The rows come from 4 hidden closed curves, with some noise, and rows from the same curve form a group. Each curve winds through 8 dimensions. The rows are also pushed far along 5 directions, which tell nothing about the answers.
Known rows, each followed by its group:
[ 14 -46  38  16 -45 -38  -8 -23  36  13  -7  -3  14  33 -11 -28   3  -2
   9 -47   1] -> nekan
[ -8  10 -16 -11  37  55  19   4  -1  -9  23  13 -39 -18   0   9  -4  25
 -28   9 -20] -> salo
[-13  -5 -11   6  14 -38 -17  21 -41  -4  -4 -34  22  -3  21  22 -25  -7
 -27  21  51] -> dugo
[ 11  16  -3  -3 -12  27  27   6  42   2   1  29 -20  18 -15 -39   6 -16
  20 -22 -49] -> nekan
[ 10  20 -17 -14  15   3   8 -24  20  -6   9  20  -8   8 -20   9  25 -18
  13   8 -28] -> dugo
[ -9   8 -15   4  -7  -2 -16 -32  40  19 -40  15  -3   6   5  -1 -11 -21
  -6 -26 -27] -> nekan
[  8  33  10  24 -16 -24 -14  38  20  19 -18  -1  60  39  -3 -19   3 -43
  49 -12 -20] -> salo
[ 10  28   2   5  -7 -33  -5  24  11  15   1  -7  31  29 -19 -28  19 -12
  44 -28 -18] -> salo
[  6  -9   4   3 -24  -5  -9  -5  14  16  -2   3  15  13  -8  -9   3  15
  22 -22   9] -> dugo
[ -7   1 -27 -15  10   6 -18 -10  -8  -6  -8   3 -18 -29  15  35 -22  29
   0  43  39] -> dugo
[ -1   1   0  12 -10  -2   7  -5  23  15  -7  -6   8   6   7 -24  -8  -3
   7 -37  -3] -> nekan
[-10  -2  17  16  -5   0 -15   3  -8  17 -16 -12  25 -26  17  -2 -28  -1
 -21  -3  14] -> Giziv
[  1   8 -23 -33  -6  12  -3 -37  26 -12 -14  28  -6 -15  -1  30  31   1
  35  30  -9] -> dugo
[ 15  -1  -5 -17 -37 -22  23  17   1   6   8   0  12  29 -20 -29  23   9
  56 -19   3] -> dugo
[ 13  -2   9 -11  -2  -4  12  18  -2  -9  34   6  -5  10 -12 -14  40  38
  18 -22 -17] -> Giziv
[  1  15 -10   0  22  18  10  -4  20 -14   4  11  13  15   5  20  13 -36
  17  25 -11] -> salo
[-10  -1 -15 -20 -30  13 -13 -29  15   8 -47  27  -5 -23   8  24 -12 -15
   0  27 -10] -> salo
[ 11  45 -33   7   8 -23  16  53 -17  10  23  -2  63  29   4  -4   1 -27
  26   7  21] -> salo
[ -2 -18   1   6  16  -1  -1 -17   9  -2  14  -4 -34  -7   0 -15 -18  15
 -54 -28  -3] -> salo
[ 13  17   9   7  11 -20  14  21  22  -5  19   1  18  44 -18 -34  35 -34
  16 -36 -43] -> dugo
[ -3  10  -7  -8  -4  -8  -5 -14  10  10 -11   9  12  -9   0   6   9  -7
  -8  -9 -19] -> nekan
[ 12  18  -3 -11   3 -17  10  -3 -10  -5  14 -10 -15 -12 -20 -31  23   7
  26 -12  -6] -> nekan
[ 11  -6   2  -3   1   5   0   9   6  -7  23  10  -2  11 -15  -2  -3   1
  -5  11   2] -> nekan
[-16  42 -12   0  47  41  16  47 -17 -20   7 -17 -16 -15  16 -12  -4 -12
   2  21 -17] -> salo
[ -1 -19  26  31  -9 -33 -23  -2 -29   1 -14 -22  12 -12  16 -12 -21 -24
 -45 -12  24] -> Giziv
[-10   4 -15   9  17  -8 -14  36 -23  -5   3  -8   5  19  10  13 -15  -5
 -30   4  10] -> Giziv
[ -7  25  -4  14  20  -7 -13  14 -15  11   1 -15  16 -12   6  -7  -6   2
  -9 -15   1] -> nekan
[  3 -22  17  13   2 -23  -6  15 -22   8  31 -26  18   7  -6 -10  -8  31
 -24 -28  32] -> Giziv
[-16  18 -32  -7  24 -12   3  37 -31  -8   1 -23  20   9  15  19 -14 -19
  -7  27  30] -> dugo
[ -3  20   8  16  13  -9 -17  30   9   4  -3 -15  15  20  -6 -16  -7 -14
  15 -12 -14] -> salo
[  9  16 -22   0  13  -4  15   6  30  -2   2  20  -7  31  -3  -5 -11 -23
   2   5 -14] -> dugo
[ -9 -13  -1  -4 -15   1   2 -22  -5  19 -14  -7  45 -12  15  31 -14  -1
   9  19  38] -> Giziv
[ 19 -20   7   6 -16   5   3 -49  18  15   8  21 -35 -12 -17   5 -13  37
   4  -7   9] -> dugo
[  0 -11  13  15  -1   5 -18   8 -25  -1   2  -3   7 -37  19  16 -40   9
 -37  35  40] -> nekan
[  1  -8  22   0 -18  -4   4  20 -12  -6  -4  -1   0  15  -7 -21  26  -5
   7 -20 -27] -> Giziv
[  7 -25  27  21  -9 -20  -2 -26  13   5   2  -3   7  -3   7 -17  -3 -10
 -34 -33  -1] -> salo
[  9   3   1 -21 -35   2  26   7  -1   5  -4   9  16  21 -16  -9  36   3
  66  -1 -10] -> Giziv
[-11   1 -18 -16  -7  12  -6  -7   8  -4 -27   7  -7   6   4  25   1  -6
  25  26   3] -> nekan
[ 15  -5   8 -17 -17 -10   7 -25  29  -2   5   2 -50   2 -38 -53  21  20
  26 -42 -30] -> nekan
[  3  57 -27  -1  -2 -12  16  42  -7  21  -7   4  76  18  -1  -4  -4 -62
  29  16  -7] -> Giziv
[-11  37 -26  -6  27  14  22  48 -38  -7   9  -9  45  -5  21  22  -6 -35
  -3  44  15] -> dugo
[-13  24 -15   9  11  -2  -1  35 -17  16  -7  -3  52  26  12  19   6 -23
  -4  -7  -9] -> nekan
[ -4  47 -25   2  17  23  26  34  23   2  -3  16  12  24   2 -23   1 -49
   6 -10 -48] -> nekan
[  6 -28  22  -2 -39 -24 -16 -26  10  16 -21   4  16  16 -11  13  19  17
  34 -13   3] -> salo
[ 18  -9  12   8 -14  -1  22   1 -12  -4  22  -1  -2  13 -11 -25  20   2
  21 -18   8] -> Giziv
[ -5 -17 -10 -16 -26   0   3  -7 -22   5 -10   4  18 -20  11  27 -18   0
 -13  33  36] -> dugo
[ 19 -23  -4 -14 -18 -26   8 -14 -13  -2  38  -6  13  -2 -14  -1  22  38
  17  -6  44] -> dugo
[  8 -11  14  12 -28  -8  -3 -18   1  18 -11   4  35  -4   9   5   6   5
  23  -8  18] -> salo
[ 12 -10  -6  -3 -18  10  20 -15   7  11  13  19  -6  14 -11  -9  17  17
   8 -29  -8] -> nekan
[ -3 -26   3   5 -22   2 -12 -32  29   4 -33  28 -11 -13  25  26 -33  -4
 -28  22   7] -> dugo
[ 19  11   1   0  10   6  32 -16  19  -4  34   8  -4  -1 -10 -26  32   8
  22 -25 -14] -> salo
[  8   3  22   0  14  -9   3  35 -28 -15  47 -36   6  -5  -9 -30  44  49
  35 -27  11] -> dugo
[  8   4  20  16  15  -3   6  34   6  -9  21  -2  -4  35 -18 -37   0 -31
 -25 -22 -36] -> nekan
[  0 -16  30   8 -18 -34 -26  -8  11  15 -15 -18  -6   1 -18 -39 -10   4
 -15 -45 -14] -> Giziv
[ -2 -35  19  24 -35 -37 -33  13  -8  13 -22   0  13  28   8  -2 -23  -9
 -41 -27   8] -> Giziv
[ 28  34  -9 -15 -37 -24  23  12  -5  15  15  16  50  -4 -20 -28  29 -12
  55  -1  -2] -> Giziv
[ -1 -23 -12 -10 -37 -19  -4 -47   1   6 -35  11  12 -17  14  17  -7 -24
 -10  12  28] -> salo
[ 17 -45  42  29 -46 -24 -12 -13  -6  13   3 -10 -11  -8   4 -27 -12  47
   1 -38  32] -> Giziv
[  0  -2  10  13  -4 -16  -9   0 -11  12   2  -6  29 -19  18  12 -12  13
 -20   0  18] -> salo
[  6  24 -11  -5  -7  10  33  27 -19  11  15  -7  39  -5   6   4   2   9
  52  23  27] -> Giziv

New rows. What belongs after each?
[ -3 -22  44  23   3 -15  -4   5 -17 -12   1 -31 -15 -18  12 -28  -9   0
 -27 -15   4] -> nekan
[  7 -15   7  10 -25 -14   4 -10  -1  20   9 -15  12 -12   2 -24  -8  34
  10 -37  32] -> nekan
[  1  40 -30  -1  28 -12  14  29 -15   4  18  -6  36   7  13  19  14   4
  28  13  13] -> salo
[  5  10 -23 -13 -17 -19   7   8 -47  19  24 -13  48 -33   5  12   1  35
   6   7  58] -> nekan
[  0 -20  40  30   6  -9  10  26 -27  -8  22 -41  10 -17  23 -28 -16  14
 -17 -14  34] -> nekan
[ 15   3  12   1 -19  -5   5  24   4   3  13   8  31  36 -21 -10  19 -15
  38  -1 -10] -> salo
[ -4 -41  30  12   1  14  -6 -16  11 -10   0   4 -50 -24  16  -4 -32  35
 -49  -1   4] -> dugo
[  3  17  -1  -4  -5 -15   0   0   1  11   0   3  28  -5  -2  -2  18  -6
   5 -13 -15] -> nekan
[  4   6 -29 -25 -45 -20  -5 -42  22  27 -31  31  32  -7  -2  22  10  -8
  22   1   1] -> nekan
[  9  37  12  26 -15 -18  -9  44  14  18 -11  -1  68  31   3 -16   2 -42
  52  -5 -11] -> salo
[  2 -19  13  -2 -38 -18  -8 -15   9  14 -24  11   3   8 -14 -25  -4 -22
 -22 -29 -21] -> salo
[ -7 -14  11  10  19   7 -12  18 -23 -12  15 -17  12   2   5  21 -16  -5
 -26  26  26] -> salo
[  7   2   4   3 -13 -14  -4 -12 -30  20   0  -4  24 -13 -14   9 -13  -8
  -3  11  21] -> dugo
[ -4  18 -15  -1  38   4  16  36 -36 -16  29 -17  -4  11  -6  -8   5 -19
 -30   2  -4] -> nekan
[ 23   5  14   4 -22 -12  40  -3 -22  15  22  -9  34  -5  -8 -17  15   9
  57   1  28] -> dugo
[  9 -20 -15 -29  12  10  10 -39  14 -19  33   9 -49 -10 -21   7  21  41
   0   1   8] -> dugo
[  3  26 -16  -2 -10  18  -6  -8  39   7 -21  27  19   2   4  17  -1 -21
  46  26 -12] -> salo
[ 19 -18  28  -1 -41  -9   6 -30   3  23   0   7 -15   1 -41 -31   6  14
  19 -28 -14] -> dugo
[ -2  -8 -13 -24  10  13 -14 -33  23  -6   5   2 -60 -13 -23   0  -1  47
   9  -3  -4] -> salo
[ -8  -3  -4   4   5 -13  -6  -1  13   2 -14  -5 -14  17   7   3  -3   9
   4 -14  -5] -> salo
[  2   4   5 -11  23  23  31   1  -6 -19  27 -10 -46 -12 -14 -44  22  12
  -7 -25 -25] -> salo
[-15 -22   5  -7  12  16  -3 -25   1 -11 -11  -4 -52 -20  -2 -16 -16  -6
 -62 -15 -19] -> salo
[ -2   7  19   9  25 -13   4  55 -31 -12  36 -24  18  14   3 -14  26  20
 -12 -22 -10] -> Giziv
[ -5  -8 -30 -22  -6  20   7 -12   7  -1  -7  29  -8  11   1  43  -2   6
   0  31   5] -> salo
[ -9  38 -46 -20  50  49  28  32 -17 -14  30  14  -5   0   6  35   4   6
  -2  42  -4] -> salo
[ 24  23   1  10 -25 -15   7  34  14  12  15  31  59  28  -3 -12  20 -20
  27  -8 -17] -> dugo
[-11  29 -17   0  17  18   3  -6  15  10 -29  13  -5  18 -13   5 -17 -57
  -9  11 -41] -> dugo
[  9   7  16   7  22 -29  16  47 -40 -13  44 -44   0   8  -9 -36  16  29
  18 -18  20] -> dugo
[ -1  25  -6   1  -7 -24 -13  17  14   2 -18   0  49  27   6   3  36 -33
  44 -10 -17] -> dugo
[-18 -17  14  -8  28  19 -20 -19  14 -25 -10  -5 -46 -18   6   6   6   6
 -39   1 -29] -> dugo
[-11 -21  22  29   2  -1 -25 -12 -11  18 -12 -20  -6  -6   3   2 -37   9
 -39 -20  15] -> dugo
[ -9 -35  -9 -27  -8   6   2 -37  -5 -10  -4   2 -47  -7 -13  13   6  23
 -26  -2   1] -> nekan
[ -5  38 -20 -17  45  41  31  29  -6  -9  34  -9 -26  -7 -20 -24  -1   4
   3   6 -22] -> Giziv
[ 11 -11  12 -10 -12 -14  -7 -15  16   4  13  -7 -35   2 -32 -32  15  44
  24 -36 -10] -> salo
[ -7  12  -3  -1  13  30  21   9   9  -1   0   1 -12  -5   8   0 -12   0
   6  11 -11] -> Giziv
[  6 -38  24   7 -35 -19  -2 -27  -8   2  -7 -12   6 -30  18   1 -15  19
   1   7  47] -> nekan
[-27  26 -28 -11  38  24   4  28 -24 -17 -16  -6   9   4  22  37  -1 -40
 -15  42  -8] -> Giziv
[-14  17 -16   2  22 -13 -10  49 -28  -3   4 -19  13  21   2   5 -11 -13
 -20   4   4] -> Giziv
[  8   0  -3   3  12  -1  14  -4  19   1  22   4 -23  10 -12 -31   4   8
 -17 -37 -21] -> salo
[ 14   1 -20  -7 -16   9   6 -54  53   1 -20  53   7   4   8  34   7 -36
  11  30 -15] -> nekan
[-13 -10 -19 -10  26   6  -9 -25  -3  -5   2  -2 -29 -27  16  38 -16  38
 -33  17  20] -> salo
[-16 -27   2   1  21   8 -20 -34   9 -11 -20  -5 -62   2  -4   5 -15  -1
 -52 -14 -16] -> nekan
[-21   5  -5   8  28  12 -31  15  -7  -2 -17 -14 -35  -2   2   7 -27   6
 -34   0 -11] -> dugo
[ 11  20   1  -1   0  20  12   4   9   2  19  10  12 -20   1  -1  10  21
  39  13   3] -> salo
[  3 -13  37  24 -24 -39 -11  30   7  13  -4 -30  18  25 -12 -62 -17 -15
  -8 -55  -8] -> nekan
[ -4 -16  -3 -20   7  28   0 -46  31  -7 -10  14 -46  -1 -11  22  21  30
  29   5 -15] -> salo
[ 28  14  -2 -18 -36 -18  15 -22  16  14  13  25  31  -5 -19  -5  46  18
  63  -7  -7] -> nekan
[-22 -17   2 -18  28  26 -15 -14 -13 -14  -2  -8 -52 -24  -4  26  -8  35
 -41  17 -10] -> salo
[ -4  26  -3  -6  52  11  12  15 -10 -23  27 -25 -54 -12 -18 -41  14   6
 -10 -18 -29] -> nekan
[  7  29  -3  -9  39  -6  18  26 -27 -13  47 -31 -15 -16 -16 -34  25  30
  12 -17  -2] -> salo
[ 10  -9   2 -12  -6 -20  18  27 -31  -8  37 -28 -11   5 -17 -28  16  46
  31 -15  31] -> dugo
[ -4 -37  11   2 -12  10  -1 -16 -10  10   9  -2 -26  -3  -7  -3  -2  44
 -34 -36   4] -> nekan
[ 11 -45  42   8 -44 -14  -4  -8  13  -7  -1  -7 -27  -2  -9 -41  -9  14
  -3 -24   4] -> salo
[ -5 -23  16  15  -1   3 -11 -13 -25   7   3 -17  15 -29  20  17 -15  27
 -20   4  43] -> salo
[ 13  -1  23   3  -7   1  -8  -7  -8   5  16  -1 -21 -26 -16 -23  10  47
  13 -18  -2] -> nekan
[  6   3   0 -11  -7   3  17  -4  -1  -1   7   3 -12  -3 -15 -31  16  -6
  -1 -21 -19] -> salo
[ 21  24  -6  -3   3 -32  22  10 -35   2  28 -15  34 -12  -1   3  20  12
  54  24  42] -> dugo
[ 23 -12  -2 -21 -31   6   4 -20  36   1  14  34  -5  12 -29   2  16  21
  40  10  -3] -> nekan
